The groups are shells around one centre, one inside the other: the same stretched ball of 7 dimensions in 8 sizes.
In the rows, 128 means zero.
Known rows, each followed by its group:
[155 104 160  77 135 136 123 150 144 136 143 144  97] => D
[100 117 115 140 102  69 134 113 134  43 158  92 159] => Y
[145 157 131 103 169 121 121 166 133 123 130 162 138] => V
[161  67 145  49 133 130 120 125 128  71 142 103 160] => X
[141 143 166  99 157 129 109 160 120 151 145 162  98] => X
[137 143 112 111 153 105 137 157 145  91 138 146 167] => W
[145  88 111  77 147 114 156 112 134  66 133 112 180] => Q
[138 120 111  95 136 112 160 109 143 102 145 114 158] => V
[156 150 159  87 145 141 103 152 138 157 127 145  73] => M
[136  65 104  79 139 102 173  96 132  44 146 100 205] => W
[140 144 158 106 151 134 134 143 137 172 133 162  65] => V
[149 140 128  90 149 126 119 133 136 108 118 125 121] => M
[158  96 167  68 166 141 122 162 125 133 138 166 116] => V
[110 128 135 133 108  93 137 114 139 103 152 111 103] => Q
[146 144 164  98 136 130 112 166 142 159 155 157  93] => Y
[139 126 134  97 184 119 138 152 118 109 128 166 149] => W
[146  89 121  75 115 120 157  93 147  95 147  91 144] => Y
[159 142 161  81 139 141 101 157 141 151 136 142  87] => Y
[154  80 145  60 169 134 136 126 115  96 126 137 143] => M
[123 148 161 123 111 109 103 142 135 133 155 125  78] => T
[132 177 133 123 125 115 119 136 148 143 138 127  89] => D
[133  81 128  92 127 107 150 115 138  73 144 112 147] => Q
[131 137 120 115 140  99 126 154 142  81 139 136 155] => Q
[109 109 142 128  90  93 148 103 143 109 170 102 103] => V
[123 110 124 111 139 103 159 116 133  97 148 128 146] => T
[136 109 151 100 105 115 135 136 154 127 167 125 108] => M
[159  91 182  62 122 145 110 140 135 147 154 129  82] => W
[139 125 139  93 126 113 113 128 130  94 147 108 137] => Y
[159 109 129  68 150 138 148 116 140 123 129 125 130] => Q
[ 98 109 150 139 111  78 121 136 121  71 169 120 131] => W
[135 127 151 102 124 110 101 151 132  96 150 123 125] => D
[129 142 152 111 146 114 118 144 121 129 150 144 116] => M
[131 147 156 116 138 117 107 153 132 131 136 146  83] => T
[150  63 144  66 157 118 123 152 122  54 133 137 169] => X
[128 127 127 112 130 113 153 110 144 123 135 123 101] => M
[107 153 147 149  83  86 117 142 154 121 177 117  94] => X
[135 106 133  99 135 101 112 156 134  57 141 126 160] => D
[133 116 110 102 131  95 121 132 137  39 130 103 173] => X
[141 182 171 119 124 134 103 163 151 198 149 157  37] => M
[123 158 131 132 158 101 129 165 135 115 140 165 132] => Y
[127 108 117 102 143  99 139 116 123  60 135 111 165] => Q
[134  73 117  85 144  99 144 124 125  34 140 112 196] => T
[129  91 127  99 144  98 129 138 124  47 137 125 169] => Q
[165  93 157  54 152 154 143 114 132 153 129 134  91] => X
[154 134 141  88 141 125 114 165 147 118 141 144 132] => V
[127 112 180 106 117 116 104 142 124 130 160 132  77] => W
[100 154 133 157 136  80 133 158 133 103 161 155 133] => W
[122 143 151 127 135 112 129 142 136 141 141 150  77] => T
[142 146 150  99 150 130 130 140 132 157 144 150 102] => T
[132 124 154 109 131 106  99 168 132  92 147 140 122] => D
[172  65 158  41 160 145 123 154 130 100 134 145 146] => W
[155 136 124  81 159 131 130 133 135 115 121 132 136] => T
[120 187 134 143 137 104 114 149 139 136 133 143  85] => V
[160  83 152  59 148 134 124 147 132 101 144 136 147] => D
[134 114 130 105 151 100 115 166 132  59 133 143 163] => Y
[143 112 135  93 145 117 125 147 138  92 130 137 132] => Q
[145  76 114  76 121 111 154 106 148  61 139  96 165] => X
[124 162 158 131 112 114 114 144 147 159 149 138  53] => D
[107 171 121 158 135  84 132 161 147 107 147 154 126] => X
[135 161 117 115 153 110 132 147 140 112 135 142 144] => Y
[136 126 124 101 164 109 135 149 127  88 137 147 166] => D
[135 163 132 116 122 121 143 121 153 162 148 127  91] => V
[160 105 155  68 120 135 117 142 148 126 153 122 117] => M
[148 128 161  90 128 132 111 146 142 141 140 136  80] => T

New rows, each followed by its group:
[151  92 126  71 134 117 128 129 137  68 138 109 167] => Q
[155  93 145  64 166 133 123 134 115  93 125 134 144] => M
[119 129 161 123  81 103 113 129 148 127 172 106  78] => M
[145 111 153  84 142 124 107 142 125 100 133 128 117] => Y
[142  76 152  72 133 117 115 126 117  70 143 110 142] => W
[154  98 136  72 168 126 131 151 127  89 129 148 161] => Q
[124 179 137 133 149 114 130 141 135 156 136 154  87] => Y
[134  99 143  96 107 106 127 133 143  90 165 110 141] => D
[108 145 149 140 114  87  96 151 128  85 152 123 109] => X
[143 162 165 106 138 133 104 153 137 170 140 150  62] => T
[125 138 140 122  99 106 139 126 157 135 164 118  97] => Y
[ 96 173 125 165 118  78 126 135 137 102 149 128 108] => Y
[132  89 116  90 133 108 155  92 131  69 131  98 149] => M
[121 112 147 114 141 109 147 126 126 120 150 142 112] => D
[129  82 158  96 130 113 139 131 128 106 155 136 115] => D
[ 95 153 129 161 138  71 118 161 125  70 150 147 143] => X
[132 143 122 114 118 109 140 122 152 117 146 115 120] => Q
[154  87 152  67 162 138 145 132 126 127 137 149 125] => D
[176  94 158  46 170 152 116 164 132 123 123 158 127] => W
[121 122 150 113 129 105 125 130 122 110 157 127 120] => D
[149 170 152 106 144 131 109 171 148 165 141 161  89] => V
[138 107 172  90 136 126 113 142 122 130 149 139  92] => Y
[160 123 114  72 168 135 151 124 139 115 119 135 150] => M
[151 106 163  81 155 127 104 178 129 107 141 161 127] => M
[131  97 134  91 126 106 127 110 122  69 144  98 148] => Y
[129 164 157 129 142 114 106 178 142 144 139 169  79] => Y
[144 109 134  80 116 123 139  99 139 112 149  94 127] => T
[149 118 113  84 165 119 139 137 134  78 117 134 165] => Y
[155 108 133  72 106 133 145  97 155 130 148  92 111] => W
[109 170 132 152 116  88 120 149 147 113 151 134 103] => Q
[139 106 143  91 136 125 154 115 138 135 146 132 108] => Q
[143  84 119  80 138 107 143 130 136  57 149 115 192] => Y
[151  90 134  72 140 122 145 130 137  97 152 126 164] => V
[143 117 123  90 151 107 113 153 129  57 131 127 176] => V
[130  97 122  93 118 101 137 104 131  61 147  89 160] => Q
[149  82 149  69 103 131 144  97 145 123 157  94 107] => M
[158 130 161  79 131 140 114 153 146 156 150 141  96] => Y
[116  98  92 115 115  75 152 105 140  17 148  84 203] => X
[107 114 146 134 113  89 141 134 137 104 170 132 120] => Y
[124 106 119 113 103  97 158 112 156  92 161 106 141] => W
[127  62 137  90 105 100 151 105 136  67 167  96 157] => M
[134 129 148 100 139 120 131 124 125 132 149 130 112] => T
[117 118  95 123 144  79 146 136 135  31 139 120 204] => X
[128 112 125 101 101 100 132 102 139  77 157  82 146] => Y
[139 138 120  97 128 122 147  94 141 124 132 102 113] => M
[120 154 120 128 148  96 124 140 126  87 135 133 146] => D
[128  96 150 102 105 113 150 109 145 126 162 114  98] => Y
[155 135 160  80 133 151 137 112 141 190 139 131  54] => X
[143 100 156  86 112 124 127 126 144 124 152 117  96] => Q
[148 148 140  89 141 139 142 108 137 169 136 126  87] => M
[142  66 130  70 134 114 146 103 125  62 143 100 166] => T
[170  74 170  45 154 157 138 137 133 151 140 150 101] => W
[129 124 148 114 114 110 134 141 149 130 162 134 105] => Q
[120 161 130 128 104 105 133 107 146 134 154 103  95] => Y
[139 140 147 103 131 111  95 162 134  97 146 130 131] => M
[140 128 117  93 124 119 154  96 144 118 146 100 135] => V
[126 154 152 130 130 109 123 166 148 146 156 160  94] => D
[145  79 157  70 151 127 130 127 115 101 143 131 135] => M
